The rows come from 4 hidden closed curves, with some noise, and rows from the same curve form a group. Each curve winds through 8 dimensions. The rows are also pushed far along 6 directions, which tell nothing about the answers.
In the rows, zero is written as 128.
Known rows, each followed by its group:
[163 154 130 109 148  69 126  96  50 153 108 165 146 128 113  68  94 142
 177] | j_286
[ 87 119 158 119 164 134 178  99 155  67 135 123 125 122 130  75 144 147
 112] | j_580
[162  80 110 142  64 117 128 111 101 154 141  71 131 103 134  80 140 193
 114] | j_616
[ 77 164 193 133 170  95 157 112 152  63 109 166 130 152  68 138 106  90
 151] | j_616
[164 104  82 114 144 134 115 145 125 116 111 160  98 105 202  95 147 134
 117] | j_616
[108 161 146 111 155  87 156 106 138 101  94 172 118 158 109  86 119 123
 135] | j_580
[128 117 121 102  44 164 152 107 129 136 150  98  97 152 133  98 158 182
 136] | j_286
[142  88 138 118 132 111 113 117  70 153 131  96 131 161 157 106 113 145
 145] | j_580
[119 112 129  82  48 160 136 151 141 108 115  98 133 167 123 114 147 136
 129] | j_286
[113 125 111  96 160 102  93 159 109 127  94 123 131 167 143 138  97 101
 136] | j_580
[110  86 185 177 198 116 115 107  92 139 137 114 174 122 111 132 107 111
 115] | j_140
[136 163 148 167 129 134 178  70 157 144 152 127 127  76 119  98 135 159
  93] | j_140
[114 124 104  78  81 155 156 177 178  85 122 116 129 155 121 155 152 122
 136] | j_580
[136  98 182  98 139 104 113 141  87 109 102 146 129 184 124 106  96 122
 177] | j_616
[150  98 118 128  89 159  62 175 105 160 108 117 150 181 169 186 104  92
 118] | j_616
[ 89 162 108 121 135 151  81 139 118 145 148 123 135 163 123 174 110 109
 135] | j_580
[125 155 137 144 133 109 158 128 181 106 132 151 104 118 114 131 161 118
 121] | j_286
[123 138 167 150 125 165 100 163 141 132 143 120 170 137 105 201 114  78
 131] | j_286
[161 127 146 156 164 108 130  99 136 152 111 164  96 113 167  94 113 145
 102] | j_140
[158 112 132 196 142 168 100 169 171 122 139 150 140 107 177 172 153  92
  83] | j_286
[121 143 101  89 127 134 180 116 173  85 106 136 104 100 146  52 156 155
 101] | j_616
[158  90 158 110 138 106 170 118 142 105  94 126 117 112 161  80 130 136
 112] | j_286
[149 116 118 166 169  96  77 119  93 139 116 139 110  90 154 103 111 131
 120] | j_580
[109 176 104  89 137 128 157 106 127 122 127 141 123 107 103  98 134 135
 143] | j_140
[142 140 161 173 172 112  90  98  93 123 124 171 125  92 130  82 107 128
 130] | j_616
[145 127  85 163 115 137 148 123 159 112 147 142 105  80 158 136 175 135
 101] | j_580
[119  95 133 108 102 181 183 140 179  71 135 107 120 127 160  88 176 152
 103] | j_286
[113  77 208 176 157 133 151 114 147 104 154  76 169  99 103 106 128 149
 101] | j_616
[ 84 192 117 143 182 142 128 100 172 112 147 177 104 117 129 111 137 129
 100] | j_580
[ 97 156 137 120 132 116 143 116 141  91 118 163 138 142  94 115 125 122
 133] | j_616
[135  97 166 111 164 123 125 168 148  78  70 150 135 163 164 101 114  93
 116] | j_140
[133  55 168 149 176 103  95 147 105 107  93 104 132 160 178 117 104 108
 109] | j_286
[146 111  83 157  83 137 107 125 124 158 158  79 103  77 138 134 153 166
 114] | j_580
[133 151  64 130 120 177  67 183 158 150 119 145 124 142 182 178 137  92
  91] | j_286
[114  82 132 123 142 156 165 145 185  64 109 116 121 117 178 115 156 121
  79] | j_580
[114 222  99 145 120 119  88 105  92 147 142 180 130 118  82 142 120 103
 161] | j_616
[107  95 123 101  94 153 139 153 145  94 118  88 133 147 137 150 134 121
 119] | j_580
[127 138 157 133 136 115 146 124 173  98 111 163  97 125 116 109 122 139
 121] | j_616
[154  82 173 189 145 137 140  92 112 131 152  94 133  69 152  87 138 159
 100] | j_140
[158 102 139 139 104 111 171  78 111 141 137 116 142  96 127  60 132 189
 114] | j_616
[101 139 150 168  95 152 137 138 154 119 187  90 137 121  68 190 145 139
 150] | j_286
[118 131 164 179 170 137  82 127 114 128 116 153 148 133 138 154 101  84
 106] | j_140
[ 86 153 173 136 132 146 142 142 143  98 145 129 168 142  58 197 126  78
 155] | j_140
[134 142 119 140 125  91  84 133  77 169 119 118 143 135 101 180  88 103
 156] | j_580
[106 135 162 149 123 110 165 117 156  79 145 145 127 134  86 122 156 133
 144] | j_616
[ 92 127 173 190 162 148 192 119 206  75 179 117 127 104  97 146 165 147
 108] | j_286
[118 136 101  81 111 116 144 104 102 146 113 103 121 145 131  88 119 156
 133] | j_140
[183 111 138 107 139 110 117 136 107 125  83 183 126 132 167  64 106 135
 136] | j_616
[103 130 137 129 135 123  94 163  98 137 140 111 152 199 100 211  90 103
 174] | j_286
[107 175 134 166 139 142 136  86 130 126 155 140 144  84 109 125 145 115
 110] | j_286
[132 107  93  95  88 153 130 139 109 161 131  67 152 128 138 147 127 137
 120] | j_140
[204  99 103 100 111 130 144 127 114 151 105 157  95  97 189  78 132 161
 131] | j_140
[ 78 171 142 119 168 128 108 110 108 123 128 147 115 154 108 144 107  99
 149] | j_140
[108 128 140  83 171 131 131 136 146 106 100 165  81 156 149  93 128 126
 136] | j_140
[ 96 155 160 175 147 134 142  89 110 110 170 114 162  83  81 134 139 120
 135] | j_286
[112 129 137  67 111 142 152 178 157  72  92 138 125 182 129 160 132  81
 156] | j_616
[ 89 111 174 216 163 125 143  99 131 102 179  87 169  92  94 175 139 111
 109] | j_580
[127 129  86 125  94 149 100 178 174 120 132 150  91 162 156 186 154 113
 123] | j_616
[121  81 125  70 109 149 167 159 138  83 110  77 134 140 148 112 147 129
 134] | j_140
[108 150 130 110 155 117 119 104 111 131 127 146 127 156 129  83 111 147
 133] | j_580
[ 82 176  94  94 111 140 141 119 160  93 123 149  95 133 110 120 143 131
 129] | j_580
[110 175 113 141 120 162 113 125 136 145 172 142 114 103  98 158 156 122
 147] | j_140
[ 93 137  98  91 136 100 160 128 153  72  98 143  82 157 140  85 160 131
 131] | j_580
[187 114  80  94 112 131 134 145 156 121  90 174  72 108 201  65 141 166
 111] | j_286
[105 140 156 140 136  95 123 115 103 142 137  98 170 123  50 124 102 136
 148] | j_140
[131  62 142 114 118 150 168 167 209  68  97  99 122 127 168 101 152 139
  74] | j_616
[117 122 188 133 162 112 114 112  91 142 125 113 152 150 101 103  94 127
 145] | j_140
[129 142 136 111 134  92 144 102 103 124 127 158  92 160 112  76 110 177
 173] | j_286

New rows. What belongs after each?
[111 114 117 161 173 139 147 113 159 105 137 131 111  94 166 106 169 127
  80] | j_140
[171 122 125 147 122 151 167 113 175 130 140 164  95  71 152  91 164 162
  98] | j_140
[ 94 166  90  92  95 151 140 169 157 104 138 138 132 194 103 175 140 119
 158] | j_286
[113 196  81 147 168 149 107 137 156 141 149 185  98 131 143 165 132 117
 128] | j_286
[127 102 150 103  55 140 180 118 120 121 140  48 141 148 113 132 133 154
 143] | j_140
[156 152  41  53  71 120 111 134 115 153  93 146  68 145 181  73 150 150
 136] | j_286
[171  75 154 176 161 119 161 115 107 140 146 106 175 108 154 100 121 161
 111] | j_286
[105 190 123 116 131 133 122 116 148  90 114 212  77 151 133 101 152 108
 142] | j_286
[161  99 160 138 152 120  87 141  81 144 106 121 159 120 159 131 104  86
 127] | j_286
[173 143  87 120 129 103  70 129  85 205 109 135 113 124 165 144  90 122
 130] | j_286
[139  99 101 116  97 164 132 149 142 126 121  92 107 110 175 145 160 119
 107] | j_580
[148  72 152 184 170 131 151 139 163 106 138  99 149  82 158 124 135 144
  82] | j_286
[129  78 156 151  99 126 171 126 120 130 167  56 159 144 108 173 135 147
 141] | j_286
[133 121 139 138 142 141 147 149 147 111 130 145 135 147 147 178 132  96
 130] | j_286
[176  53 113 108  88 155 133 202 163 100 104 107 126 145 188 133 149 135
 116] | j_286
[129 157 167 134 172 109 140 107 105 119 122 179 147 145 103  86  94 138
 156] | j_286
[ 93 208 120 125 128 157 126  95 125 144 175 159 119  98  62 126 151 135
 161] | j_140
[143 115 174 145 208 133 110 102  77 137 115 171 155 104 153  87  99 106
 126] | j_140
[132 124 138 130  80 154 176 118 183 124 160 114  96 104  99 108 173 178
 124] | j_140
[171 104 125 144 160 117  95 112  75 160 110 136 143 111 181  60 104 146
 109] | j_286
[135 116 116 136 110 172 115 142 124 130 143 109 146 121 154 131 138 132
 114] | j_286
[114 130 171 175 146 136 152  86 104 112 176 109 153  82  92 102 136 151
 139] | j_286
[131 144  82 131 127 133  85 126 131 176 133 155  79 134 149 125 138 145
 117] | j_140
[158  80 190 129 148 106 105 142 104 108  69 149 152 158 165 101 100  85
 115] | j_286
[169 106 167 197 124 127  88 115  94 176 136 108 181  92 133 149 109 105
  97] | j_286
[148 109 157 118 139  92  89 127  69 154  96 117 145 142 135 139  78 100
 146] | j_286
[107 135  81  92 108 146 143 139 146 113 125 118 106 152 152 144 145 130
 124] | j_286
[141  99 138 121 121 125 149 140 130 116 131 102 158 118 122 119 127 141
 128] | j_580
[152  83  97  96  76 161 133 161 149 109  82 106 122 138 194 132 134 117
  88] | j_616
[128  94 111 122 101 166 117 164 138 121 122  81 122 121 163 170 152  99
 112] | j_580
[ 88  74 205 133 131 140 174 111 120 118 172  48 171 120  51 129 136 154
 144] | j_140
[141  93 111 180 109 172  81 163 121 164 152  57 155  87 155 217 139  89
  94] | j_580
[129 113 138 120 113  80 152 105 107 112 112 120 116 143 120  94 130 143
 144] | j_286
[110 176 125 160 163  98 135 129 161 117 147 149 120 116  92 142 141 122
 136] | j_286
[133 134 159 181 191 136  79 161 165 126 115 185 128 123 134 172 113  77
 103] | j_140
[125 130 129 123 102 113 161 121 146 130 155 114 126 151 100 127 140 165
 145] | j_580
[ 95 142 150  90  77 149 111 144 104 118 124 130 143 188  69 160 115 108
 178] | j_140
[114 121 190 149 128 107 189  48 124 101 148 112 108  90 105  52 152 168
 123] | j_286
[155  84 160 168 178  99 117  98 100 135 110 129 117 104 187 100 118 118
  98] | j_286
[130 146 147 141 142 104 131 110  94 132 134 152 140 145 107 147 107 116
 163] | j_286
[161  98 122  84 118  96  95 168  79 136  88 136 124 197 151 103 100 133
 173] | j_286
[120 110 131 160 112 177 107 163 149 123 146 113 136 139 148 212 146  84
 113] | j_140
[130  68 139  82 159 123 121 161 117  93  87 135 103 160 167 108 121 115
 145] | j_140
[117  72 181 124  64 140 154 114 113 118 148  43 144 137 107 143 137 141
 135] | j_286
[109 156 150 182 204 104 118 100 101 113 141 149 153  90 112 138 114  94
 129] | j_286
[154 135 124  84 120 121 155 118 136 138 111 147  99 141 147  62 121 175
 136] | j_286
[138 138  92 141 141 129 109 109 146 166 134 162  71 112 158  96 150 162
 103] | j_140
[149  84 127 170 134 110 139 118 122 120 128  96 126  93 161 120 138 140
 103] | j_140
[ 96 163  92 131 100 126 143 138 192 110 133 120 104 132 112 153 168 122
 103] | j_286
[130 124 129  88 113 143 129 122 123 157 129 114  99 147 136  99 129 160
 139] | j_140
[112 117  95 111  96 156 143 151 142 105 132  77 128 131 155 157 155 112
 118] | j_140
[103 198 106 124 140 123 119 117 110 151 159 154 122 153  95 166 117 122
 171] | j_286
[118 180 102  87  82 132 132 133 160 124 109 166  92 163 126 129 150 110
 133] | j_286
[121 158 110 111 118 177 186 102 178 129 163 152 103  87 123  88 189 159
 112] | j_140
[147 106 148 199 148 132 126 108 118 130 154 123 143  88 156 136 152 114
 101] | j_286
[111 190 136 185 171  61  87  81  81 153 133 162 139 107  76 131 100 107
 143] | j_286
[112 132 110 111 137 162 107 179 138 123 130 121 140 175 150 199 126  85
 137] | j_286
[128 177  52 114 107 115  79 153 127 135 102 166  82 147 149 155 127 107
 139] | j_140
[119 127  99  65  96 150 137 181 152  87  99 114 107 166 153 159 138 101
 148] | j_140
[117 170 134 127  76 123 128 103 116 155 147 113 139 137  79 141 138 126
 144] | j_286
[188 120 109 153  78 112  90 130  93 194 145 112 122 101 135 156 124 139
 143] | j_286
[ 77 161 129 170 165 148 146 109 201 119 159 148 102 112 105 147 169 124
  87] | j_140
